The same things were measured in two ways. Each way mixes the same 9 hidden numbers, adds some noise and spreads widely along 5 directions of its own, which tell nothing about the thing.
(in the rows, 100 means zero)
Some things both ways: the first way, then the second way.
92, 83, 119, 90, 92, 104, 103, 94, 111, 108, 104, 87, 87, 113, 78, 114, 91, 82, 79
109, 111, 90, 91, 108, 114, 109, 94, 106, 69, 102, 90, 107, 119, 116, 108, 111, 103, 83, 126, 98

103, 127, 101, 112, 102, 73, 90, 138, 108, 76, 76, 114, 100, 51, 76, 70, 93, 97, 131
107, 79, 106, 89, 109, 110, 107, 113, 72, 116, 78, 111, 119, 83, 110, 106, 64, 66, 104, 124, 70

107, 101, 111, 99, 89, 102, 101, 82, 76, 102, 97, 95, 101, 104, 94, 91, 117, 79, 93
103, 108, 97, 120, 80, 121, 65, 122, 116, 104, 108, 115, 95, 94, 96, 107, 129, 107, 77, 112, 89

81, 88, 108, 91, 101, 102, 104, 95, 106, 69, 95, 100, 70, 98, 140, 134, 88, 66, 131
92, 101, 101, 111, 108, 86, 111, 96, 98, 96, 85, 70, 103, 80, 106, 63, 75, 99, 118, 90, 107

85, 102, 113, 95, 113, 77, 89, 116, 94, 105, 99, 123, 125, 91, 103, 79, 99, 101, 96
83, 117, 88, 116, 107, 86, 103, 93, 114, 97, 107, 89, 89, 108, 105, 74, 93, 90, 106, 75, 109

85, 103, 115, 75, 98, 81, 87, 86, 98, 104, 102, 127, 73, 106, 111, 94, 98, 76, 118
112, 100, 94, 95, 113, 117, 114, 88, 108, 74, 101, 91, 128, 102, 117, 103, 118, 105, 89, 94, 110

111, 115, 119, 85, 106, 70, 84, 82, 86, 94, 117, 124, 88, 89, 107, 80, 98, 107, 112
82, 112, 100, 130, 85, 106, 75, 116, 109, 118, 109, 95, 86, 77, 102, 89, 118, 109, 97, 67, 86

80, 85, 129, 89, 103, 63, 116, 108, 101, 89, 111, 110, 83, 102, 126, 100, 95, 83, 95
82, 119, 70, 122, 97, 98, 106, 91, 104, 90, 119, 100, 87, 105, 110, 85, 113, 88, 106, 102, 107

92, 92, 124, 105, 78, 124, 100, 81, 95, 75, 117, 69, 102, 128, 145, 135, 97, 81, 74
98, 104, 106, 93, 139, 93, 139, 117, 92, 66, 99, 86, 126, 79, 124, 79, 90, 83, 95, 122, 105

119, 107, 129, 70, 121, 47, 108, 76, 96, 92, 111, 109, 69, 64, 80, 58, 92, 93, 128
91, 113, 116, 94, 95, 98, 91, 106, 73, 111, 83, 91, 91, 102, 133, 109, 84, 95, 90, 108, 76

107, 120, 93, 110, 79, 82, 116, 102, 68, 80, 73, 107, 92, 87, 105, 75, 130, 65, 127
89, 73, 74, 94, 106, 132, 111, 106, 122, 90, 97, 107, 98, 112, 93, 96, 94, 88, 100, 93, 82

107, 100, 112, 101, 100, 106, 88, 82, 93, 98, 112, 104, 99, 102, 82, 111, 83, 109, 97
98, 119, 141, 95, 94, 83, 74, 111, 96, 126, 90, 90, 91, 100, 103, 104, 84, 97, 82, 73, 109

98, 110, 124, 86, 108, 82, 78, 92, 129, 97, 103, 110, 60, 72, 75, 75, 81, 101, 107
109, 141, 97, 122, 117, 75, 86, 104, 80, 86, 103, 71, 99, 99, 115, 80, 73, 104, 108, 120, 81

110, 83, 86, 99, 105, 107, 117, 105, 100, 109, 94, 90, 101, 99, 108, 121, 115, 105, 92
76, 120, 93, 115, 99, 76, 82, 113, 89, 103, 95, 99, 66, 112, 122, 79, 82, 98, 100, 101, 97

95, 72, 97, 103, 100, 122, 105, 106, 131, 110, 132, 65, 99, 128, 104, 142, 91, 110, 66
92, 109, 92, 93, 112, 91, 116, 91, 82, 74, 97, 105, 93, 106, 100, 91, 83, 108, 106, 110, 131

87, 107, 119, 92, 93, 89, 102, 83, 82, 106, 86, 117, 116, 107, 98, 78, 90, 90, 101
115, 108, 119, 80, 96, 96, 99, 85, 105, 120, 86, 98, 120, 120, 103, 121, 116, 76, 79, 104, 91

96, 104, 120, 95, 78, 85, 113, 104, 80, 91, 80, 118, 79, 97, 111, 112, 98, 66, 126
105, 90, 117, 73, 103, 106, 89, 97, 105, 116, 80, 114, 105, 128, 96, 118, 79, 86, 82, 78, 103

125, 108, 91, 89, 106, 67, 114, 107, 98, 82, 93, 90, 75, 69, 74, 81, 119, 83, 120
70, 92, 68, 104, 112, 95, 105, 112, 114, 80, 93, 100, 68, 127, 115, 71, 83, 100, 104, 98, 93

103, 88, 104, 103, 103, 108, 96, 92, 102, 100, 114, 86, 99, 106, 100, 110, 106, 104, 77
84, 114, 86, 127, 94, 110, 92, 110, 103, 95, 105, 76, 85, 84, 108, 79, 90, 105, 109, 97, 76

100, 85, 79, 111, 104, 102, 113, 113, 103, 89, 106, 88, 103, 107, 87, 125, 99, 97, 100
89, 63, 92, 87, 75, 129, 103, 87, 113, 121, 83, 107, 93, 104, 85, 110, 101, 92, 102, 79, 105

114, 100, 106, 89, 115, 94, 99, 98, 110, 95, 95, 97, 88, 69, 91, 101, 87, 104, 122
84, 106, 110, 98, 107, 84, 100, 112, 84, 100, 81, 64, 77, 98, 121, 82, 63, 108, 108, 93, 82

97, 95, 85, 104, 102, 93, 87, 114, 121, 93, 107, 107, 61, 93, 55, 110, 100, 89, 99
108, 99, 80, 127, 80, 150, 81, 104, 99, 96, 104, 99, 114, 74, 114, 103, 106, 100, 97, 120, 67

101, 106, 80, 109, 126, 78, 78, 98, 126, 71, 123, 102, 70, 79, 41, 74, 85, 112, 102
101, 100, 91, 97, 117, 84, 124, 99, 100, 78, 111, 86, 103, 100, 116, 89, 101, 88, 98, 105, 144

Other things, the second way, with their names:
<177>: 86, 85, 98, 113, 88, 113, 99, 127, 88, 105, 103, 102, 90, 60, 100, 105, 129, 115, 97, 107, 89
<392>: 86, 100, 101, 96, 112, 87, 111, 100, 103, 102, 86, 102, 100, 103, 96, 83, 89, 89, 104, 87, 97
<137>: 77, 128, 115, 123, 81, 96, 83, 111, 90, 129, 104, 100, 83, 72, 85, 98, 110, 99, 100, 88, 74
<105>: 76, 119, 95, 129, 93, 85, 101, 108, 113, 121, 122, 88, 85, 80, 90, 82, 119, 80, 107, 74, 96
<122>: 109, 89, 84, 107, 91, 127, 85, 91, 97, 112, 86, 92, 106, 99, 88, 105, 81, 105, 115, 92, 52
<75>: 86, 118, 107, 95, 127, 80, 118, 119, 88, 65, 94, 101, 101, 97, 132, 80, 100, 106, 84, 122, 121
<274>: 93, 99, 96, 103, 86, 113, 86, 116, 106, 109, 115, 95, 75, 102, 89, 115, 98, 98, 93, 94, 100
<209>: 95, 114, 119, 108, 83, 69, 69, 105, 73, 146, 92, 114, 80, 93, 78, 109, 93, 95, 105, 88, 99
<336>: 98, 76, 103, 85, 123, 120, 119, 121, 94, 87, 82, 114, 126, 84, 118, 97, 89, 88, 90, 106, 85
<8>: 113, 83, 89, 105, 72, 110, 74, 89, 100, 142, 106, 109, 93, 105, 76, 126, 104, 83, 105, 84, 93
<252>: 106, 118, 99, 105, 97, 72, 71, 97, 93, 101, 84, 85, 76, 126, 90, 89, 78, 117, 104, 114, 98
<355>: 110, 104, 88, 120, 90, 106, 75, 112, 83, 113, 99, 91, 96, 89, 106, 103, 90, 95, 106, 126, 62
<81>: 81, 117, 73, 104, 124, 112, 129, 94, 114, 57, 105, 72, 97, 117, 135, 75, 94, 97, 100, 100, 85
<260>: 116, 53, 89, 87, 94, 132, 86, 110, 114, 110, 83, 110, 107, 105, 88, 115, 92, 96, 94, 97, 87
<121>: 105, 102, 82, 130, 84, 121, 73, 112, 125, 89, 109, 116, 104, 89, 93, 87, 125, 108, 86, 113, 117
<87>: 109, 93, 104, 83, 115, 102, 108, 113, 106, 98, 106, 102, 109, 109, 101, 118, 103, 81, 84, 102, 102
<181>: 103, 84, 82, 100, 88, 119, 94, 88, 116, 119, 96, 108, 104, 112, 75, 113, 117, 95, 104, 84, 74
<135>: 114, 108, 105, 82, 102, 108, 105, 77, 86, 109, 90, 121, 125, 115, 103, 114, 73, 63, 94, 111, 110
<183>: 87, 70, 92, 81, 106, 108, 113, 108, 88, 97, 85, 108, 90, 104, 110, 106, 86, 99, 101, 94, 102
<190>: 87, 81, 88, 103, 93, 110, 106, 100, 114, 119, 92, 97, 99, 96, 98, 99, 119, 86, 103, 83, 74
<402>: 99, 123, 105, 94, 112, 91, 91, 91, 100, 88, 88, 119, 107, 124, 104, 85, 67, 87, 90, 98, 126
<263>: 83, 111, 89, 120, 75, 98, 76, 92, 110, 123, 93, 115, 83, 107, 91, 85, 101, 88, 102, 97, 96
<314>: 117, 76, 94, 75, 102, 120, 115, 79, 113, 93, 80, 98, 125, 122, 111, 109, 104, 83, 89, 114, 107
<41>: 90, 104, 107, 101, 120, 106, 109, 135, 86, 69, 100, 104, 104, 78, 132, 96, 114, 114, 79, 115, 101
<340>: 94, 72, 81, 92, 101, 89, 101, 85, 109, 115, 89, 108, 89, 121, 77, 93, 84, 94, 117, 65, 118
<118>: 101, 114, 104, 105, 111, 71, 92, 107, 90, 100, 90, 110, 102, 100, 91, 85, 95, 99, 101, 113, 106
<144>: 99, 90, 102, 85, 102, 122, 117, 79, 117, 110, 76, 77, 120, 110, 104, 95, 83, 76, 103, 85, 61
<69>: 91, 132, 96, 124, 106, 86, 79, 110, 113, 103, 116, 75, 81, 107, 103, 82, 91, 101, 99, 71, 86
<319>: 102, 120, 112, 94, 119, 102, 104, 102, 84, 109, 94, 114, 125, 100, 119, 101, 68, 58, 91, 103, 80
<96>: 90, 100, 101, 95, 129, 100, 125, 136, 76, 74, 104, 115, 109, 74, 121, 96, 92, 85, 90, 136, 100
<172>: 84, 74, 100, 91, 93, 124, 104, 117, 115, 109, 81, 104, 96, 94, 93, 103, 116, 101, 91, 96, 66

Some of these things the first way, each followed by its name:
112, 106, 73, 116, 98, 119, 97, 96, 110, 111, 107, 102, 106, 106, 103, 106, 93, 146, 96 : <209>
110, 116, 72, 108, 90, 107, 99, 93, 93, 93, 95, 100, 109, 108, 98, 94, 108, 108, 110 : <392>
95, 86, 102, 92, 99, 101, 101, 104, 98, 118, 103, 96, 113, 117, 95, 108, 112, 94, 73 : <81>
110, 116, 82, 101, 90, 94, 115, 70, 67, 89, 88, 111, 98, 107, 137, 79, 126, 95, 121 : <190>
96, 108, 120, 93, 89, 97, 106, 84, 70, 123, 94, 105, 139, 113, 148, 69, 124, 100, 83 : <181>
94, 90, 87, 96, 123, 104, 87, 104, 106, 114, 104, 85, 137, 101, 57, 77, 111, 99, 71 : <314>
100, 100, 104, 98, 90, 111, 93, 106, 108, 120, 93, 104, 98, 101, 115, 105, 109, 105, 92 : <122>
99, 88, 110, 105, 102, 115, 98, 109, 113, 113, 91, 92, 103, 88, 111, 106, 105, 110, 79 : <355>
94, 115, 87, 123, 83, 94, 101, 88, 87, 71, 101, 124, 83, 111, 117, 102, 90, 112, 111 : <105>
108, 102, 127, 90, 102, 92, 92, 108, 110, 86, 114, 95, 100, 85, 121, 124, 74, 110, 112 : <177>
105, 105, 96, 86, 95, 98, 103, 91, 97, 91, 95, 98, 86, 100, 101, 111, 98, 80, 126 : <75>
91, 90, 72, 122, 85, 96, 108, 104, 124, 78, 118, 92, 48, 123, 56, 118, 92, 93, 87 : <135>
94, 97, 117, 94, 92, 96, 103, 85, 88, 93, 106, 91, 111, 116, 101, 98, 99, 85, 82 : <144>
115, 107, 84, 101, 109, 89, 105, 119, 101, 102, 92, 103, 106, 77, 95, 94, 109, 109, 120 : <183>
104, 100, 77, 105, 103, 99, 97, 115, 116, 98, 103, 102, 92, 95, 105, 108, 105, 116, 103 : <340>
